All rows are made from the same 11 directions, up to rounding. Whole rows:
[[ -9  16  -2   7  26  14 -27  19 -12   4 -16 -12   4  -1 -18  -8 -19]
 [-10  23  10  -1   9  10  10   4  -6   4   4 -14  10 -31  -5 -11   9]
 [ 11   1  31 -17  24  26  -6  16   0   8 -24   2   2  19 -24 -18 -15]
 [-13   0  16   1  27   2 -19  23 -12  -4  -5 -16   5 -18 -13   2  13]
 [ 25  -3  18  37 -34 -21  -2 -16  -4   9   4  39 -12   3 -53  17  22]
 [-14 -38  15   9  -3 -23   0 -10   9 -11  38 -10  -4   8   0  -7  34]
 [ 10  16   9 -23 -26  17  21 -14  28 -23 -24  25  13 -31 -32 -13  28]
 [-12  -1  -9  -8   2  -3  -9   8   4  17 -15 -17  -6 -10 -19  10  -7]
 [  8  12   4  10  -3   4  16 -20  -4  -9   0  -6  -3 -18  27   9  -1]
 [-14   1  -5  -6   6   3  -8   2   1  16   4 -31  -7  -9   3   4  -5]
 [  3  22  -3  13  -2  10  13  -8 -12   8   9   0   2  10  16 -11 -23]
 [-23 -19 -11 -16 -14 -19  -1  25   5  -2  18  22  16  25 -31 -21  19]
 [-19  26 -20   0 -40  17  -2 -13 -16 -13  -3 -16  -8  18  22  17 -17]
 [ 24   4  -3  15  21  -1   3  -7  -7  26  16  -4  -8   2  37   3 -24]
 [ 22  -3  11  28  23  -3 -18  -8 -13   5  13  -6 -12  -3  25  14  -4]]

Rows cut short, each followed by the rest of it:
[ 19   4  -6   7  32  -3 -18   8   0  41  -3 -16 -11 -24   5]
[ 14 -17]
[ 12 -27   0 -10  14 -21  40 -18  15   8  19 -11  -3 -20  59]
[9 6]
[ 16  37   0  -5 -32  16   1  17 -32 -10 -29  37   3  13   1]
[29 -7]
[ 28   2  18   1   6  -8  -3  11  -4  22  -8  15  -6 -28 -13]
[25 18]
[-12   5 -11 -22 -23   8  10  14   4  21  13  19  10  51 -27]
[-36 -19]
[-21   0 -11 -42  -6  14   8   5  15  30   0 -39  -6   5   9]
[ -6 -16]
[-24 -16 -13 -16   6  -6  11   5   9  -5 -11 -14   5   9   1]
[ -8 -12]
[  6  -9  -4   8  13   4 -25  -6  16  -6 -37  -1  -8   1 -36]
[  1 -16]
[ 12   2  13  20  -7  -7  -2  -3 -10 -13   2  19   0  -6  -7]
[11 18]
[-20 -14  22 -25  -3  19  17  -4  -8 -21 -59 -33 -14  28  10]
[ 26 -32]
[ 17  -3   8  26  -7  -2  -4 -20   3  17   6   8 -13  19 -21]
[ -5 -14]
[-10  23  -2  -4  -6  20   0   3   0  -4  15   5  15  10 -12]
[-36  -2]
[ 14   1  22   2  -8  -5   4   8 -11   4   2  16  -2  -6 -10]
[15 21]
[  1  -1   8   3 -30  -5  -8 -10   6   1   6   1 -10 -14 -26]
[15 29]
[ -6  23   4   7   1  14  -3  -8   1   8  10 -19   1 -23  -8]
[-11   3]
[ -6   5 -16  12 -14 -14   1   0   8  11  18  18   8  -3 -33]
[-19   9]
[ -9  11 -18   2 -18  -5  -3   3  -5   8   7   3   0   2  -6]
[ 4 -2]
[  0   1   6 -10 -19  23 -32 -14   6  -3   1 -30 -21   6   4]
[15  6]
[-13   2 -14   8   2 -15   9   5  -6  -6  15   3  11 -12  11]
[-4  7]
[  8   4  -7 -16 -22  13  -4 -18  20 -16 -14  -1  -6 -15   4]
[10 12]
[ -3 -19  26  13 -18 -13  14  -7 -14 -50   3  22   5  12   7]
[13 34]
[-15  -4 -41  -5   7 -15 -38  19  13   2  -9  -5   3 -25 -21]
[9 8]
[  3 -13  29  12 -10   5 -15  -9  -8 -22  12  -1  -9  20  -2]
[ 5 20]
[ 19  25 -24 -13  14   6 -40  29  -8  15  -2   2   1 -39  20]
[27 11]
[  2  17   2 -32  -5  28  -8  15  -3   6   0  -6   2  13  16]
[-5 -5]
[ -2  -3  -8 -19  -3  10  -1   9  -4  16 -19  -5  -8  38   6]
[  5 -35]
[ -8  17 -16   1  -6   9 -34   7  -2  14  20 -17  -4  -8  -7]
[-3  5]
[  2  -1   7  -1   7 -11  37   4  -5  13 -15  12   6   1  -4]
[ -1 -16]
[-12 -23  39 -26  31   7 -13  33  -2 -20  18  -4  17   6  -4]
[-25  39]
[ 32  12  32  38 -14  -5   6 -20 -38  22  14  -6 -29  -2  33]
[52 -1]
[  8 -10 -22  13  -7 -20  18  -6  -5   1   9  26   2  29  23]
[  0 -21]
[ -3   3   8 -17  -5   9   8  10  -6  -2  -2   2   4  13   7]
[-2  0]
[  3  39   8  13 -15   4  15   4 -32  31 -47 -11 -15 -25 -21]
[ 50 -26]
[ 14 -12 -24 -13 -24 -27  18   4   1  31  11  20  -8  11  22]
[26 -4]
[-18   1   1 -12 -15   0  12   9 -10 -16  20   4  12  16  16]
[-10  13]
[  0 -11 -31 -10 -13 -24  31  -9  15  12   3   7   1  -7  24]
[ 9 -8]
[-20 -44   5  30  16 -52  20  -5   6   1  -3  -3  -2 -14 -33]
[ 9 12]
[-13  27   5  28   6  -2  24  10 -40  -7  10  11  16  10  14]
[ -9 -17]
[ 18  -3  -8 -14  -8  -9  23  -4  16  22  19  18   3  -8  12]
[-7  8]
[ -7   9 -27  -4   6 -10  -2  14 -14   4  -1  -8   2 -16  35]
[23 -8]
[ -7  29  -4   3 -17  11   9  -7  -3 -36 -24  12  13 -30  -9]
[ 4 13]
[  5 -20  14  -4 -19 -10 -25   2  -2  -1  10  -6 -17  -4  -4]
[34 36]
[  7 -10  10  13   5 -17  11   4   1 -12  -1  31  11  -5 -22]
[-8 16]
[ -2  -3   7   9  11   9 -16  -7  -1  -6  -4 -17  -7   6   0]
[-1 -8]
[-19  20   3 -17   0  21   3   2  -6 -26  -1 -23  10 -25  25]
[-1 14]
[  2 -15  -7   9   0 -24  -7  -4   7  24 -13 -17 -18 -30 -16]
[36  5]
[-14  -7 -28  20   4 -10  -3 -20  16   1  26 -11   2   7   4]
[-29 -14]
[  3 -18 -21 -31 -32 -26  26   6  13  13 -14  19  -3  -3   3]
[31  9]
[-17  13   2  10  -1  -6  18  -1 -10   0  25 -10   9 -20   9]
[-9 13]
[-18  30 -10  -4 -10  20 -29  10  -8   4  13 -21   2 -13 -10]
[-5  7]
[ 20  -5   1 -23   0  10  -2  -1  19  25  21   4  -3   9  11]
[-15   3]
[ 11   1   6   6  -2  -7 -20  19 -17   8  22  16   0   6   2]
[10 19]
[ -8 -25  10   2  12 -23  10  19 -16  23 -45  -4 -13  23 -28]
[ 33 -31]
[ 18  15  -8   2  -7   7   9 -18  10  20  14   1  -5  -9  15]
[-6 -9]
[  0  36 -28   7 -12   5  -2  -1 -21   7 -11 -12  -6 -25  33]
[ 34 -17]
[ 16   2   6  18  -1  -4 -15  -6  -5  -7   2   8  -7 -15   2]
[18 15]
[ -2   0 -22  14 -14   7 -22 -26  17 -16  -5  -8  -9   3  -7]
[-3 -9]
[ 19   0  30  23   9   4  17 -27  -1 -24  -5   1  -4 -22  16]
[ 7 12]
[  8 -16 -17   8 -10  -6 -18 -19  23   3 -26   3 -16  10 -30]
[  9 -16]
[ -7  21 -32  20  15  -3 -13   1   5   0 -24   1   8 -30 -25]
[ -6 -20]
[-26 -18  19  12  35 -11  31   8   1  -4  -6   0  19  18 -34]
[-45 -18]
[  3   1  14  14 -17  -3   9  -4 -12 -15  12  23   4  21  -7]
[-6 10]
[-14   7   8 -25 -11   7  10  20   4 -18   3  21  23  -2 -25]
[-25  27]
[-18  38 -34   8 -28  13 -14  -7  11   5  27   4  13 -11 -31]
[-36   3]
[  8 -19 -27 -12   5 -28  21   8 -13 -12  -6   8  -1  -2  78]
[44 -7]
[-36  -7 -25  -7  -8 -16  12  15  -9 -15  13  -1  15  18  13]
[-9 -3]
[ -5  -5  -9   9 -16 -16  -1  -2  -4  -6  -8   6  -4  -4  -9]
[21  6]
[  1   1 -38 -30  11 -26  22  31  11  39  -2  15  14 -29   8]
[ 5 -4]
[ 43  -3  29  44  47   0  -4 -20   2  16  10   6  -8 -15   4]
[-13 -11]
[ 26  15   4  13 -39  21 -30 -25   2   9  12   7 -23  23 -10]
[10  0]
[  7  23 -16   7 -19   5  17 -17   0  -7  -8  14   3  -8  10]
[  2 -12]
[ -4   7  -6  40  40 -18  20   6 -19  -8   3  15  19  -5   9]
[-21 -23]
[  3  13  17   2 -34   9   1   1 -14   5   6  17  -4  25 -25]
[2 7]
[  7  31  -8  -3 -16  26   8 -29  20   1   2  -9   1 -26  -1]
[-19  -3]
[  7  -4 -12  -8  15  -3 -10  12   5  17 -17   0  -3  -1  -5]
[  7 -16]
